There are 9 hidden switches. A switch that is on adds its own fixed numbers to the row, and there is some noise. The rows also spread widely along 12 directions, which tell nothing about the answers.
In the rows, zero is written as 128.
Known rows, each followed by its switches (1 for on, 0 for off):
[164  72 125 103 156 104 108  91 160 141 165 110 104  60  81 119  97  83
 176 180 112 134 147  77 130] -> 0 1 1 0 1 0 1 1 0
[ 46 120 182 122  94  32 140 112 110 141 132 133 114 117 121 125  90 139
 128 174 189 106 137 127 128] -> 0 0 0 0 0 1 0 0 1
[ 50 103 145 166  87 162 153 143 128 132 104 159 130 105  76  64  95 127
  91 149 159 177 153 118 141] -> 1 0 0 1 1 0 0 1 0
[ 76 187 101 144 138 155 134 124 120 148 145 176 146 105  64 107 119  99
 133 133 125 227  95 178  69] -> 0 0 1 1 1 1 0 0 0
[117  98 146  55 169  49 157 126 132 171 160  84 105 141  98 151 114 112
 143 142 140 114  84 137 104] -> 1 0 0 0 1 0 0 1 0
[116 142 154 118  63  80 122  93 121  98 123 179 105 148  94 118 162 109
 157 109 168 109 123 148  61] -> 0 0 1 0 1 1 1 1 1
[ 91 127 160 132 100 104 138 134 113 114 123 147 100 117  92 125 115  98
 147 127 184 189 109 152 100] -> 0 1 0 0 0 1 0 1 0
[116  72 168 119 116  57 150 143 127 120 147 147 108  92  52 135  95 111
 145 122 172 167 124 156 171] -> 1 0 1 1 1 1 1 1 1
[164  85 109 137 100 193 137 120 148 128 124 148 131 129  94  94 172 110
 129 105 145 103 119 126  74] -> 0 0 0 1 1 0 1 1 1
[108 105 146  99 136  76 127  85 156 162 137 136 104  68  83 102  84  99
 113 170 129  99 138 122 102] -> 1 0 1 1 1 1 0 0 0
[137  82 149 148  63 164 128 133 136 110 132 160 112 107 103 114 154 114
 130 101 199 100 102 150  90] -> 1 0 0 0 1 1 1 1 1
[134  74 160 140  94 105 129 147 175  87 129 129 105  89  45  95  96  95
 129  92 144 157 107 166 146] -> 1 1 0 0 0 1 1 0 1
[126  98 154 133 108  88 134  89 154 128 131 154 112 155 103 105 125 104
 108 118 122  28 165  91  85] -> 0 0 1 0 1 0 1 1 1
[105 104 146 152  85 165 120 122 132 132 134 150 112  75 123 124 141 116
 115 124 216 108  78 141 100] -> 1 0 1 0 1 1 0 0 0
[ 68 141 144 100  81  80 122 116 124 121 141 155 111 132  88 103 107 118
 133 135 130 143 126 139  87] -> 0 0 1 1 0 1 0 1 0
[157  78  97 115 133 106 144 154 134 117 175 170 162 111  66 144 141 153
 136  78 150 141 113 140 201] -> 0 1 1 1 0 1 1 0 0
[185 102  96  85 163 121 138 117 100 154 171 136 152 123 128 165 190 142
 163 126 156  90 103 118 127] -> 0 0 1 0 0 0 0 0 0
[143 169 108 190 166 135 147  68 141 117  86 184 149 112  65 105 156 100
 121  97 123 178 120 123 117] -> 1 0 1 0 1 0 0 1 1
[142 108 161 135  80  95 155 139  93  79 107 152 110 165  76 134 147  95
 156  90 175 165 129 162 112] -> 0 0 1 1 1 1 1 0 0
[100 132 132 172 111 139 136 138 100 121 136 132 145 108  85 132 125 117
 165 133 170 210  90 158 114] -> 1 0 0 0 0 1 1 0 1
[112  77 171 130  84 114 140 127 126 115 112  52  84 160 114 134 107  89
 157 132 161 121  84 119  69] -> 1 0 0 0 1 1 1 1 0
[182  63 140 130 127 145 169 114 106 132  69  79 115 143  85 109 155 111
 169 153 155 150 133 112 103] -> 1 0 1 0 1 1 0 0 1
[101 127 123  64  89  76 138 117 104 143 154 137 125 153 123 149 177 158
 157 125 192  94  75 149  83] -> 0 0 1 0 1 1 1 0 0
[118 101 142  90 112  88 108 120 140 135 171  63 111 130  98 113  88 100
 190 179  94 130 124  93  73] -> 0 1 1 1 0 0 0 0 1
[171  65 112 134  58 208  89 140 144 108 183 158 126  68 112 114 167 122
 163 123 175 100  98 143  93] -> 0 0 1 0 1 1 1 0 1
[130  82 184  83  37  59 132 144 104  83 126  78  83 164  91 137 135 116
 200 121 189 136  81 157  82] -> 1 0 1 1 1 1 1 0 1

New rows, each followed by its switches (1 for on, 0 for off):
[131  89 132 159  94 143 146  87 141 127  74 135 129 105  73  77 133 124
 124 144 150 126 151 103 122] -> 1 0 1 1 1 1 1 0 1
[135  81 138 123 147 139 149 156 114 150 162  79 125 123 128 168 135 114
 142 122 189 122  55 136 120] -> 1 0 0 0 1 0 0 0 0
[143  59 146  73  61 113 100 151 150 112 182 114  99  98  72  98 108 109
 180 145 130 123 127 141  95] -> 0 1 1 1 0 1 1 0 1
[160 117 119 115 131 135 126 121 144 129 151  98 122 143 106 131 145  92
 149 109 116 106  77 157  47] -> 0 0 0 0 0 1 0 0 1
[104  95 108 138 114 158 161 132 129 139 110 128 145 145 105 108 155 151
 108 108 162 129 105 100 142] -> 0 0 1 1 1 0 0 1 0
[115 110 165 144 101  87 152  92 159 120  88 144 102 156 103 105 130 100
  88 100 157  62 125 132  76] -> 0 0 0 0 1 1 0 1 1
[118 117 126 161 119 161 154 119 104 122  82 116 124 129 105 128 155 116
 147 123 181 192  90 124 119] -> 0 0 1 0 0 1 0 1 0
[ 72 145 114 184  87 161 101 112 145 117 156 180 149  86 108 103 126 140
 134 131 166 155 102  97 127] -> 0 1 1 0 1 0 0 1 1
[125 132 154 188 106 120 138 117 122  93 125 189 129 140  87 120 138  90
 121  91 156 119 149 138 107] -> 0 0 1 0 1 0 1 0 1
[100 162 169 131  76  69 110  85 115 108 139 175 100 132 100 130 133 101
 162 124 179 123 108 135  52] -> 1 1 1 0 1 1 0 1 1
[159  89 113 117 109 140 113 130 132 115 157 110 128  79  84 122 129 117
 187 154 141 182  96 139 120] -> 0 0 1 1 1 1 0 0 1
[133 122 155  90 166  66 150 103 161 158 141 152  85 106  64 132 109  49
 102 102 143 101 100 189  57] -> 0 0 1 1 1 1 1 0 0
[ 94 120 147  78 140  96 140 100 138 175 135 153  99  95  80  93 115 102
 131 172 155 130 134 130  72] -> 1 1 0 0 1 0 0 1 0
[204 110  98 152 160 159 142 103 106 131 131 110 155 147  82 135 154 104
 186 136 112 172 130  87  98] -> 1 1 0 1 1 0 0 1 1
[147  60 148  67 112  97 150 132 122 129 107  59  87 118 122 142 156 117
 174 145 210 143  64 128 120] -> 0 0 0 1 1 0 0 1 0
[155 102 147  92 144  47 158 114 103 123 138 143 126 151  67 134 122 108
 149 130 116 125 164 149 122] -> 1 0 0 0 0 1 1 0 0
[120  86 179 141 119  74 160 151 118  98 120  97  92 148  71 146  90  74
 149 113 156 173 118 157 131] -> 0 0 1 0 1 1 1 0 0
[ 81 143 138  92 135 104 132 101 112 182 148  87 118 143 112 121 104 106
 155 179 130 119 108  99  36] -> 1 1 1 1 0 0 0 0 0
[106  76 114  73  90  96 116 144 125 136 206 123 145 123 119 134 136 168
 162 150 143  87 115 105 152] -> 0 0 1 0 1 0 1 0 0
[115 120 163  99 102  82 114 128 116 122 189 143  99 128 113 154 120  87
 158 127 160  98  99 148  66] -> 1 0 0 0 1 0 1 1 0
[104 146 161 137  63 101 103 105 137  96 129 138  95 103 101 120 129  82
 168 118 185 147  79 159  45] -> 0 1 0 1 0 1 1 0 1
[138  36 149 114  64 186 118 162 149 135 151 112  93  73 101 102 130 117
 151 145 202 125  90 137  95] -> 1 1 0 0 1 1 0 1 1
[147 119 193 156  89  57 133  93  90  82  98 139  92 127  93 150 130  80
 192 128 202 159 131 125 101] -> 1 1 0 0 0 1 1 1 1
[166 115 124 117 131 128 134  99 103 122 109  99 113 117 104 145 166  98
 191 136 164 173  90 138  86] -> 0 0 1 0 0 1 1 0 0
[136  94 175 129 151  66 172 138  96 124 117  88 107 149 105 172 122  96
 143 104 188 135  91 133 142] -> 1 0 1 1 0 0 0 0 0
[134  97 151 103 103  48 129 101 140 109 145 142 122 136 108 130 118 133
 115 111 143  42 136 107 135] -> 1 1 0 0 0 1 0 0 0
[129 120 117 197 106 171 131 103 136  86  91 180 142  96  64  76 137 104
 138 126 145 193 167 100 150] -> 0 1 1 0 1 0 1 0 0
[110 114 132 159 120 146 134  88 139 140 108 134 125 102 117 113 130 116
 113 133 165 108 107  88 112] -> 1 0 1 1 1 0 0 1 0
[154 120  99 130  97 173 106 101 166 114 145 106 134 147  91  91 157 108
 152 109  85  96  86 113  46] -> 1 0 1 0 1 0 1 0 1
[117 128 104 123 128 104 156 151 120 126 161 151 174 171  77 130 145 161
 119  80 116 136  95 165 137] -> 1 0 0 0 0 1 0 0 1
[105 105 134 112 124 119 134 163 106 132 177  92 134 114 103 145 106 122
 162 138 153 176  76 146 132] -> 1 0 0 1 0 0 0 0 0
[ 72 104 181 124 113  44 148 105 131 137 122 114  99 111  88 118  65  96
 122 160 158 119 135 130 113] -> 1 0 0 1 1 1 1 0 0
[125  90 151 141 132 110 155 105 118 140 103  96 115 145  99 116 106 107
 125 151 134 106 144  96 105] -> 1 0 1 0 1 1 0 0 0
[177  76 185 125  80 105 127 123 104  88 126 142  80 123 124 146 166  86
 179 120 214  96 124 126  96] -> 0 0 1 0 1 0 0 1 1
[140  59 151 135  91 181 165 194  91 131 134  99 117 152 105 145 141 117
 139  94 215 143  83 153 105] -> 1 1 0 1 0 1 0 0 0
[ 96  94 152 163 107 119 122 101 147 119 121 170 117  28  78  94  95 104
 117 157 176 154 146 113 174] -> 1 0 1 1 1 0 1 0 0
[112 160  82 145 144 137 151  89 124 137  89  80 155 161 116 136 163 144
 144 102 135 178  39 107 100] -> 0 0 1 1 0 1 0 1 0
[155  45 182 100  61  80 133 147 132  91 133  92  93 132  91 120 120 107
 158 118 164  93 122 147 115] -> 1 0 0 1 0 1 1 0 1
[154  99 110 168  89 169 135 103 137  94  94 132 132 116 115 127 175 121
 133  83 191 136  70 120 121] -> 0 0 0 1 1 1 1 1 0
[111 120 167 125  95  96 147 163  82  99 144 128 116 161  90 152 130 107
 164 105 182 173  97 160 113] -> 1 0 1 1 1 0 0 0 0
[130  56 122 104 134 122 139 107 147 175 144  76 127 108  84 102  98 129
 142 172 104 102 136  84 113] -> 1 0 1 1 0 1 1 1 1
[118  81 159 135  94  94 189 152  86 125 101 113 129 208  88 135 144 132
 137 104 183 120 138 135 116] -> 0 0 1 1 1 1 1 0 1
[131 119 123  84 171  69 158 106 106 171 149 122 141 146  84 130 137 124
 166 165 118 127 151 121 104] -> 0 0 1 0 0 0 1 0 1
[139 108  96 127  94 140 112 108 149  97 142 137 139 136  85 100 138 126
 147 107  85 134 124 110 114] -> 0 0 1 0 0 1 1 1 0
[119  32 179  86  89  97 147 164 119 145 156 143  88  88  89 118 111 121
 148 162 203 119 150 144 138] -> 0 0 1 0 1 1 0 1 1
[123  91 130 151 144  98 152 169 133 103 171  95 156 161  81 149  85 119
 120  87 103 151  99 129 181] -> 1 0 0 1 1 0 0 0 0
[176  62 164  93  44  97 120 133 110  62 116  85  83 146 111 144 159 113
 194 107 185 127  80 126 111] -> 1 0 1 1 1 1 0 1 0
[114 123 142 192 133 156 166  99 133 131  64 112 113 142  81 118 123  82
 116  88 165 166  92 112  85] -> 1 1 1 1 0 1 1 1 0
[144 155  88 115 151 128 115  53 153 140 111 109 125 108 114 121 157 106
 150 134 113 132  65 111  60] -> 0 0 1 0 0 1 0 1 0
[158  95 112 116 155 130 163 154  78 140 161  83 159 203 123 160 148 128
 163 129 114 116 131 104 110] -> 0 0 0 0 0 0 0 0 0
[143  93 106 114  98 162 134 145 139 127 157 144 138 137  75 116 147 130
 126  79 141 115  98 144 101] -> 1 1 1 1 0 1 1 0 0
[ 91 140 155 113  74  48 147 107  90  93 101 153 118 170  92 120 134 133
 155 135 166 166 139 133 119] -> 0 0 0 1 1 1 0 1 0
[ 99 126 139 122  97 138 163  93 113 147  65 153 120 169 116  80 177 133
 102 140 177  76 152 101  67] -> 0 0 1 0 1 0 0 0 0
[ 62 137 140 136 106 122 145 167 130 113 146 125 132 139  91 120 116 123
 113  91 155 175  61 175 122] -> 1 0 0 0 0 0 0 0 0
[110 149  95 142 123 122 102  87 149 123 169 144 154 124 119 129 136 144
 131 103 117  96  83  80 119] -> 1 1 1 0 0 0 0 1 0
[140  59 132 127 137 146 171 143 113 148 102  58 117 144 113 141 135 124
 151 135 183 156  90 101 130] -> 0 1 0 0 0 1 0 1 0
[122 107 150 113 102 104 125  96 134 140 132 199 119  54  90  98 155 129
 133 146 197  99 140 138 126] -> 1 0 1 0 0 0 1 0 1
[122  74 136 118  69 182 113 155 135 125 165  99 108 111 114 112 122 101
 155 146 154 124  93 145  63] -> 0 0 0 0 1 1 1 0 0
[121 114 125 136 119  62 140 141 159  73 138 121 142 155  64 124  96 126
 118  66 102 161  99 141 181] -> 0 1 0 1 0 1 0 0 0
[173 100 139 113  79 107  78 116 124  88 204 152 113  83 103 150 124  87
 180 120 129  98 116 141  92] -> 1 0 1 1 0 1 1 0 0
[121  50 165 110  99 123 140 148 128 144 164 111  93 121  97 135 103  98
 131 132 165  92 121 127 103] -> 1 0 1 0 1 1 1 1 0
[147 125 127 122  97 131 126 123  91 117 141 123 117 128 107 155 174 111
 205 121 187 178  70 153  74] -> 0 0 1 0 0 1 1 1 1
[143 108 100 117 170 111 122  94 151 149 152  97 140  75  91 134 111 118
 149 156 112 150  83 114 136] -> 1 0 1 0 1 1 0 0 0
[119 138 107 138  98 155 138 124 121 135 144 138 145 185 137 139 169 136
 117  83 166  73  79 128  54] -> 0 1 0 0 1 1 0 0 0
[ 98 117 151 134 136  85 145  69 153 154  97 125  98  99 124 130 126  99
 106 138 193  85  91 118  88] -> 0 0 0 0 1 1 1 1 0
[172  92 102 105 117 142 104  87 172 128 141  94 122 116 119 108 139 111
 145 139 108  69 104  94  70] -> 0 1 0 0 1 1 0 0 0
[119  77 115  96  87 144 145 133 117 135 114 121 131 129  94  80 159 157
 164 170 151 160 138 109 128] -> 0 0 0 0 1 0 0 1 1
[125 152 124  99 117 100 125  64 115 154 129 206 117 100 104 120 161 116
 141 148 183 104 138 118  64] -> 0 1 1 1 1 1 0 1 0
[197  63 141 144 123 133 164  86 104 133  63 104 114 118 105 128 175 107
 169 149 202 119 140  96 110] -> 0 0 1 1 1 1 1 0 1
[107  71 145 155  48 159 144 166 125  90 117 112 120 135  87 106 134 128
 152 105 187 187  90 150 130] -> 0 0 0 1 1 1 1 1 1
[111 132 132  95 130  91 125  92 122 133 125  73 106 136 111 124 128 106
 186 172 126 164  93 100  81] -> 0 0 1 0 1 0 0 1 0
[149 125 161 157 104 113 127  92 100 110 120 180 108 116 107 132 133  79
 140 123 177 102 166 117  79] -> 0 1 1 1 0 1 0 0 0
[148  91 133 131  75 148 132  93 120 114  75 133 114  93 101  88 169 125
 166 162 190 148 129 116  98] -> 0 0 1 1 1 1 0 0 1
[ 87 144 122 136  86 126 134  82 133 129  87 117 130 135 131 105 153 138
 122 135 178 115  79 117  75] -> 0 0 0 1 1 1 0 0 0
[117  74 152  96  81 124 152 186  67 142 179  82 133 195 137 158 149 148
 178 135 183  97 109 119  94] -> 0 0 1 1 0 0 0 0 1
